There are 10 hidden switches. A switch that is on adds its own fixed numbers to the row, and there is some noise. The rows also spread widely along 14 directions, which tell nothing about the answers.
In the rows, 128 means zero.
Some rows, each with its switches (1 for on, 0 for off) after it:
[ 97 133 112  93 143 122 106 115 140 121 111 205 128 101 168  89  89 168
  88  98 129 178  89 114 140 114  47 168 156 201 183  97 149 130 117  96]
1 1 1 1 0 1 1 1 0 0
[108 169 152  89  98 172 122 151 118 107 168 130 149 162 159 100 126 117
 144 116 106 162 179 161 174 125 139 130 160 121  99 125 142 126 214 129]
1 1 1 0 0 1 0 0 1 1
[103 114  98  75 189 157 110 135 125 140 108 177 143 139 140  89  60 176
 137 132 172 148  87 106 108 130  83 141 151 148 149 142 160 131 153 100]
0 0 0 1 0 0 1 1 0 1
[114 170 131  45 136 143  78 180 114 160 152 172 117 153 168 128  78 129
 163  93 160 175 156 198 151 153 160 170 159 101 109 117 138 121 164 104]
1 1 1 0 0 0 1 0 0 1
[107 124 100  54  96 183  89 102  72 140 173 177 130 127  96  99 107 103
 186 113 152 173 198 169 155 158 180 109 138  65 154  84  92 148 107 128]
1 0 1 1 0 0 1 1 0 1
[117 132 138 106 130 148 112  87 132 126 152 155 166 148 116 111  97 148
 151 127 145 169 138 122 121 114 117 110 158 144 168 124 169 122 137 141]
1 1 1 0 0 0 1 0 1 0
[131 107  96  74 118 152 120  89 101 141 182 157 142 114  88 117 100 105
 144 161 123 207 165 139 144 115 149 141 157 148 137 101 102 160 100 133]
0 0 1 0 1 0 0 0 1 1
[142 161 136  90 162 178 120 138 122 168 139 174 130 170 141 123  67 153
 169 149 208 200 150 173 160 129 187 179 132 122 137 137 158 120 158 103]
1 0 1 1 0 1 0 0 0 1
[126 149 108 104 113 129 110 116 114 103 129 175 128 147 115 116 100 155
 136 140 139 137 139 121 128 123 116 117 144 121 151 103 140 136 147 113]
1 0 1 0 0 0 0 1 1 0
[148 127 108  75 125 118 100  99 102 110 145 157 144  90  72 135  93 172
 143 152 146 161 128 110 112  91 144 126 183 117 179  88 137 126  97 123]
1 0 1 0 1 1 1 1 0 0
[121 160 131  79 131 184  93 129 132 136 157 169 145 172 147 114 102 153
 154 135 132 152 134 156 141 137 115 162 156 145 132 116 137 115 157 110]
1 0 1 1 1 0 0 0 1 1
[ 85 121 135  95 180 171 149 132 119 113 132  87 184  96 129  90  99 118
 130 132 101 203 129 128 133  92  86 133 184 197  91 171 174 116 172 130]
0 0 0 0 1 0 0 0 0 1
[ 88 139 125 108 144 114 118 111 133 128 135 181 164 117 160  98  80 140
 130  97 126 194 114 119 119 120  71 127 154 188 151 135 170 128 149 121]
0 1 1 0 1 1 1 0 0 1
[187 115 142 100  94 116 129 104 101 128 199 177 141 125 125 160 132 180
 221 166  96  92 150 106 104  57 138 124 128  85 158 122 189 131 134 184]
0 0 1 0 1 1 0 1 0 0
[152 108 185  96 136 150 109  94 132 118 183 137 197 137  95 101 104 195
 160 133 198 130 124  97 107 100 149 121 157  98 212 116 172 102 180 152]
1 0 1 1 1 1 0 1 1 1
[133 143 108  66 131  79  99 135 128 137 138 152 139 141  97 140  45 152
 103 123 191 198 148 115 119 132 195 120 201 110 156  87 136 140 172 111]
0 1 1 0 1 1 0 0 1 1
[113 115 146  73 148 133 106 147 103 124 119 163 124 109 176 100 100 156
 149  71 131 138 129 148 135 119  99 147 138 123 154 113 182 103 156 134]
1 0 1 0 0 0 0 1 0 0
[108 175 149  99 120 149  59 132 136  86 137 128 164 179 121 128 124 181
 151 116  99  70 103 111  82 154  68  86 183 119 143 123 154 103 166 124]
1 0 0 0 0 0 1 0 1 0
[117 136 127  81 123 145  88 105 124 103 178 157 185 121  86  97 121 146
 143 148 126 153 113 115 111 120  83 128 176 145 156 121 104 145 132 115]
1 1 0 0 1 1 1 0 1 1
[105 137 123 137  84 129 139  84 125  88 112 169 138 182  61 100 112 104
  49 150 192 151 143  97 151 134 167 102 152 104 179  78  66 181 143 103]
0 1 1 1 0 0 0 0 0 1
[ 91 141 141 115 151 121 123 115 128 126 153 156 171 100  87 113  98 113
  98 144 159 199 112 128 123 108  95 151 163 191 142 159 118 166 129 105]
0 0 0 1 0 1 0 1 0 1
[ 93 162 135 105 127 176  80  98 124 118 123 174 139 167 107 121 103 143
 128 124 149 151 121 156 126 140 113 153 154 146 167 104 118 115 100 108]
1 1 1 0 0 0 0 1 0 1
[ 91  95 111  71 122 154  87  74 120 129 133 211 126 114 122  98 109 138
  89 108 120 160  94 124 136 120  61 175 167 181 196  71 104 148  65 120]
1 1 1 1 0 0 1 1 0 1
[111 108 134  64  97 109 117 110 111 139 185 177 134 124  88 110 101  87
  66 131 172 193 153 127 166 138 162 138 162 115 161  90  72 197 148 126]
1 0 1 0 0 1 1 1 0 1
[126 168 139  90 147 146 113 144  88  87 118 175 151 119  81 130 117 150
 182 172 155 121 129 164 117  60 118 153 158  99 114 156 151 135 149 101]
1 1 1 1 0 1 0 0 0 0
[ 88 145 133  64 136 174  73  96 100 108 133 148 153 153  88 144 101 145
 159 133 111 116 132 141  98 117 108 100 192 117 135 125 168 113 129 141]
1 0 1 0 0 0 1 1 1 0
[107 180 122 125 122 150 115 118 109 102 127 148 152 152 101 133  95 146
 166 144 146 153 151 141 121 113 135 112 153 126 124 136 159 114 150 116]
1 0 1 0 0 0 0 1 0 1
[106 141 145 104 127 135  96  93 134 145 192 206 166 137 103 114 111 115
 126 152 156 174 111 140 119 128  81 149 137 175 160 145 100 177 117 114]
0 0 1 1 0 1 1 0 1 1
[145  90 147  74 108 140 104 113  97 121 158 202 126 127 146 102 133 157
 172 107 124 106 126 140 137  92 104 162 129 101 172  89 144 130 126 150]
1 1 1 0 0 0 0 0 1 1
[130 173 136  90 117 121 119 148 135 113 167 139 162 150 104 127  93 132
 117 157 163 171 143 133 143 113 151 134 182 127 110 130 124 142 195 105]
1 0 1 0 1 0 1 0 1 1
[127 141 144  71 132 178 104 115 117 146 146 135 138 156 125 121  85 142
 141 119 163 198 167 163 158 129 192 149 177 122 152  96 150 104 148 130]
1 1 1 0 0 1 0 0 1 1

New rows. What belongs after each?
[151 197 111 120 101 120 127 148 139 107 169 174 161 164  94 121  98 157
 146 190 186 146 142 120 138 110 150 131 150 108 124 137 109 157 188  80]
1 0 0 1 1 0 1 1 1 1
[132 124  74  95 138 164 149  99 136 133 171 159 152 146  98  81  79 128
 111 196 161 211 151 100 152 128 138 130 138 159 145 119 101 169 156 103]
0 0 1 1 1 0 0 1 1 0
[130 140 141  94 128 158 114 111 108 151 159 174 144 162 140 136 108 137
 190 140 121 137 149 144 120 123 139 116 132 107 137 142 166 136 133 145]
0 0 0 0 1 1 1 0 0 0
[114 135 135  58 153 165  82 129 126 136 142 141 152 119 114 120  97 146
 130 126 138 175 108 154 127 119 118 177 194 153 144 111 123 114 106 107]
1 1 0 0 1 0 1 0 0 1
[121 168 155 124 124 115  80 123 150  97  98 152 138 162 125 129 108 182
  97 104 144 118  93 117 108 131  97 137 179 154 181  95 148 101 130 104]
1 1 0 0 0 0 0 0 1 0
[111 135 144  87 126 176  97 103 123 139 168 167 149 135 130 105 109 135
 149 121 147 173 134 156 143 125 118 162 144 146 166 114 127 120 109 127]
1 1 1 0 0 0 1 1 0 1
[ 83 187  95 101 126 171  99 121 117  90 109 153 143 189  92 116  82 135
 120 153 145 147 140 133 121 143 127 102 173 125 118 119 116 132 164  92]
0 1 1 0 0 0 0 1 1 1
[ 91 178  90 114  92  99  95  79  94 107 103 147 124 131  32 188  85  95
 106 138 119 196 177 144 108 113 183  87 212 137 136  85 119 148  62 122]
0 1 1 0 0 0 0 0 0 0
[145 148 100 123 106 123 124 104 123  85  82 218 111 164 119 108 106 175
 107 157 152 123 107 110 142  97 105 152 137 130 179  74 121 134 118  86]
1 1 1 0 1 0 0 0 1 0
[109 189 103  98 143 162 120 129  97  90  43 116 116 174  95 174  67 168
 125 155 118 144 147 131 125  91 173 101 230 125  94 114 205  93 160 110]
1 0 0 0 0 1 0 0 1 0
[117 160 144  98 155 143  93 136 142 119 126 162 153 161 143 119  91 178
 138 127 140 127  98 130 107 128  83 144 157 153 148 139 171 104 165 108]
1 0 0 0 1 0 0 1 1 0
[129 219  54 124 107 208 109 116 128 101 143 151 149 138 106  88 105 154
 177 187 130 217 162 159 163 138 130 147 145 172 123 111  78 109  91  55]
1 1 0 0 1 0 1 1 1 1
[100 146 144 103 130 154 135 151 134 123 153 154 140 135 176  85 114 116
 110 111 122 173 134 149 166 119  90 167 132 170 119 135 130 135 177 115]
0 1 1 0 0 0 0 1 0 1
[ 70 223 166 112 158 131  82 160 143 115  76 170 148 186 143 128  48 148
  96  88 221 161 117 177 119 154 144 126 167 133 133 146 157  93 193  65]
0 0 1 0 1 0 1 1 1 1
[116 171 129 111 107 162  96 116 132 107 143 133 150 141 117 119 109 160
 137 119 132 162 145 133 134 123 132 136 178 145 158  94 138 102 131 116]
1 1 1 1 0 0 0 1 0 1
[ 98 201 157  91 155 215  75 141 136 133 127 155 152 190 167 111  93 154
 175 111 149 165 137 205 142 150 125 169 150 146 123 136 156  71 156  95]
1 1 1 0 1 0 0 0 1 1
[117 135 109  83 124 119 121 115 113 122 157 152 144 107 104 136  97 124
 134 147 110 180 148 130 123  89 127 137 174 148 129 118 142 144 125 134]
0 1 1 0 1 0 0 1 0 0
[ 77 142 177  78 131 132  93 129 100  94 155 145 185  95 116  90 121 112
 153  76 135 155 155 171 123 110 101 115 160 115 142 142 155 115 173 132]
1 1 1 0 1 0 0 1 1 0
[123 131 113  64 159 232 125 124 110 129 157 138 135 146 106  78 104 119
 136 191 156 196 151 166 171 126 151 174 131 130 127 131  85 143 131  98]
0 1 1 0 0 1 0 1 0 0
[107 136 132  98 130 123 112 106 121 119 143 145 168 121  94 119  85 147
 122 122 155 172 141 110 114 118 141 103 182 140 161 119 150 134 154 125]
0 0 0 1 1 1 0 1 1 1
[148 116 167  66 122 141  90 130 127 132 179 138 142 146 101 110 119 134
 117 127 179 147 136 144 141 139 166 158 151  87 178  90  96 140 142 129]
1 1 1 0 0 0 0 0 0 0
[109 154 110 112 128 141 117 111 121 124  86 145 115 168  88 123  69 126
  72 130 197 189 140 130 148 154 194 116 174 122 158  87  97 139 112  87]
0 0 0 0 0 0 1 0 0 1
[113 185 132  89 134 170 117 153 124 121 163 105 158 155 130 142  89 151
 163 146 114 160 160 137 126 112 149 119 189 136  90 149 178 111 202 132]
0 0 1 1 0 1 0 1 0 1
[ 94 150 155  89 117 135 114 108 101 103 146 152 150  85  78 136 118  94
  90 141 132 189 136 165 148  79 131 155 187 161 130 122 102 149 102 110]
0 0 1 0 1 1 1 1 0 1
[123 109 135  68 145  96 111 119 129 140 162 181 138  88 112 139  89 140
  95 146 139 165  97 122 119  70  88 174 184 180 150 125 146 163 119 126]
0 0 1 1 0 0 1 1 1 0
[142 149 180 108 113 204 115 114 132 119 167 126 155 133 127  88 134 145
 126 126 178 166 146 163 172 118 172 165 138 122 182  94  95  97 117 108]
0 0 1 1 1 0 1 1 0 1
[132 154 119 112 139 133 111 130 118  86 149 150 177  78 101  73 124 160
 156 145 144 175 124 131 128 110  81 136 141 159 155 135 114 130 133  81]
1 0 0 1 1 1 0 0 1 0
[110 167 158  93  99 233  78  69 141 148 208 146 178 181 108 122 124 132
 170 145 130 175 165 169 142 141 154 144 168 143 167 108 120 106 107 139]
1 1 1 1 1 0 1 1 1 1
[128 139 119 103 142 185 140 114 110 100 107 108 153 152 137  99  88 168
 174 129 128 164 171 126 137 100 163  94 164 110 135 113 198  78 174 136]
0 1 1 0 1 0 0 0 1 0
[104 151 101 125 103 139 118  80 105  77  99 162 151 133  71 116  99 151
 129 136 142 159 142 110 121 100 133 104 173 130 172  85 134 115 107 113]
1 1 1 0 1 0 0 1 0 1
[125 118 156  55 134 133 120 156 110 145 191 158 155 119 124  91 110  93
 144 124 176 180 169 171 153 123 165 156 133  84 129 137 106 165 181 123]
0 1 1 1 1 0 0 0 0 0
[ 64 160  55  48 148 143 105 122 122 142 131 138 150 147  80 152  40 109
  94 160 112 213 145 112 118 137 132 113 245 172  79 127 144 162 158 106]
1 0 0 1 1 0 1 1 0 1
[130 202 150 125 115 143 106 122 151 137 149 128 151 117 152 137  86 159
 135 104 150 228 157 171 152 108 167 161 179 190 155 104 155  71 110 105]
0 1 1 0 1 0 1 1 1 1
[114 173 159  81 133 176  58  93 145 153 113 195 109 234 129 173  72 177
  94 133 170 116 100 144 118 156 151 150 179 128 184  88 155 108 119 117]
1 0 1 0 0 1 1 1 1 0
[138 164 112 114 105 125  95 118 123 111 151 191 141 131 123  98 100 174
 155 126 164 166 136 133 132 131 120 141 132 134 182  95 118 122 127  97]
1 1 1 0 0 1 0 1 1 1
[135 148 146 105 132 117 130 144 123 131 189 152 167 104 147 103 102 147
 177 124 149 179 162 138 132 107 125 123 125 135 139 155 171 134 191 132]
0 0 1 1 0 1 0 1 1 0
[128 127 127  85 138 186 115 115 132 119 147 114 152 136 102  79 103 142
  99 145 166 181 144 127 152 142 157 134 162 132 168  99  95 126 139 100]
0 0 0 1 1 0 0 1 1 0
[132 187  80 133 101 114 102 120 114  94 143 170 144  86  95 111 109 158
 158 147 132 184 136 135 131 117  98 132 149 171 147 109  99 130  83  76]
1 0 0 0 0 0 1 1 1 1
[126 167 124  99 131 118 104 145 113 106 123 162 155 114 111 100  91 162
 149 113 178 173 143 143 134 126 143 129 162 120 150 116 134 121 162  85]
1 0 0 1 1 1 0 0 1 1
[107 139 150 111 141 134  95  90 122 145 101 213 123 158 119 145  84 147
 116 118 170 144 100 154 117 113 122 166 147 156 178 113 146 122  86 112]
0 0 0 0 1 0 0 1 1 1
[121 104 129  84 138 101 116 128 106 120 166 207 156  94 148 107 106 169
 173 122 120 110  97  99  97  80  44 134 135 136 153 147 177 153 161 142]
0 0 1 1 0 1 1 1 0 1
[106 104  90  84 131 120 130 128  88  73 109 142 153  65 101  69 112 136
 129 115 113 168 134 114 134  92  90 116 172 142 136 101 120 138 134 104]
0 1 0 0 1 0 0 0 1 1
[ 67 187 187 137 114 137  81 123 125  57 130 146 192 146  91  77 133 118
 114  88 181 127 120 151 118 156  81  86 140 121 162 142  95 125 173  87]
1 0 1 0 0 0 1 0 1 1
[102 198  46  75 130 148 104 145 146 149 127 181 115 208 150 138  40 150
 123 157 132 183 150 116 132 168 134 122 180 144 102 112 154 148 185  91]
1 1 1 1 0 0 1 1 0 0
[ 67 154 164  81 126 145  85 119 116 119 141 143 152 129  99 124 106  94
  93  96 148 162 144 163 126 140 129 115 178 129 143 124 117 142 136 119]
0 0 1 1 0 0 1 1 0 0
[108 190 155 128  81 117 106 139  99  95 149 156 141 106 152 130 138 127
 184  81  95 139 176 170 137 108 113 104 138 117 125 126 168 108 142 132]
1 0 1 0 0 0 1 1 0 0
[177 134 117  90 102 152 108  96 127 127 215 130 172 137 101 136 122 179
 216 176  97 148 160 111 107  92 138 123 162 122 153 110 164 113 132 163]
1 1 1 0 1 0 0 0 1 0
[ 60 156 150  99 117 179  92 111  93  86 125 126 163  98 112  99 137 106
 137  84  89 169 152 170 141 124  95 122 177 156 133 121 130 109 114 122]
1 1 0 0 0 1 0 1 0 1
[120 145 112 103 137 140 106 116 121 112 143 173 145 142 117 116 111 139
 151 154 115 139 116 127 109 123  78 134 132 148 135 133 124 144 125 113]
0 0 1 0 1 0 0 0 0 0
[133 102  71  83  99 214 109  53 111 164 220 228 143 192 128  79 122 129
 203 182 106 151 166 111 140 178 103 116  75 113 178 105  95 180 115 148]
1 0 1 1 1 1 0 1 0 0
[ 87 126 198 115 138 146 143 103 117 115 105 194 140 115 123 105 129  97
  64 125 168 164 104 168 168  68 111 184 143 162 163 139 123 152 109 105]
0 1 0 0 1 1 1 1 0 0
[142 161 133  44 131 148  91 158 103 168 199 179 127 146 119 146  82 126
 177 159 175 170 165 189 142 124 187 164 149  89 109 139 119 153 156 115]
0 0 1 0 0 1 1 1 1 1
[130 151 109  82 122 130 110 146 111 106 134 136 132 121 117 108 102 153
 132 132 133 161 149 125 140 125 141 129 167 113 141 103 129 132 154 107]
1 1 0 0 0 1 0 1 0 0
[ 84 163 156 142 143  96  98  96 125  88  77 180 153 116 111 135  97 149
 108  97 135 146  93 136  90  96  62 120 164 189 168 130 172 106 104 106]
0 0 1 0 1 0 0 0 1 0
[112 154 111  88 126 127 102 134 131 143 135 170 127 174 131 130  75 139
 108 129 151 165 128 118 134 161 135 125 170 132 133 113 131 153 163 109]
1 0 0 0 0 1 1 0 0 1
[150 147 124  92 102 159  92  93 138 138 145 145 117 187 106 154  94 166
 112 146 140 151 148 118 136 138 179 132 187 126 176  62 136 119 118 134]
1 0 1 1 0 0 0 0 1 0
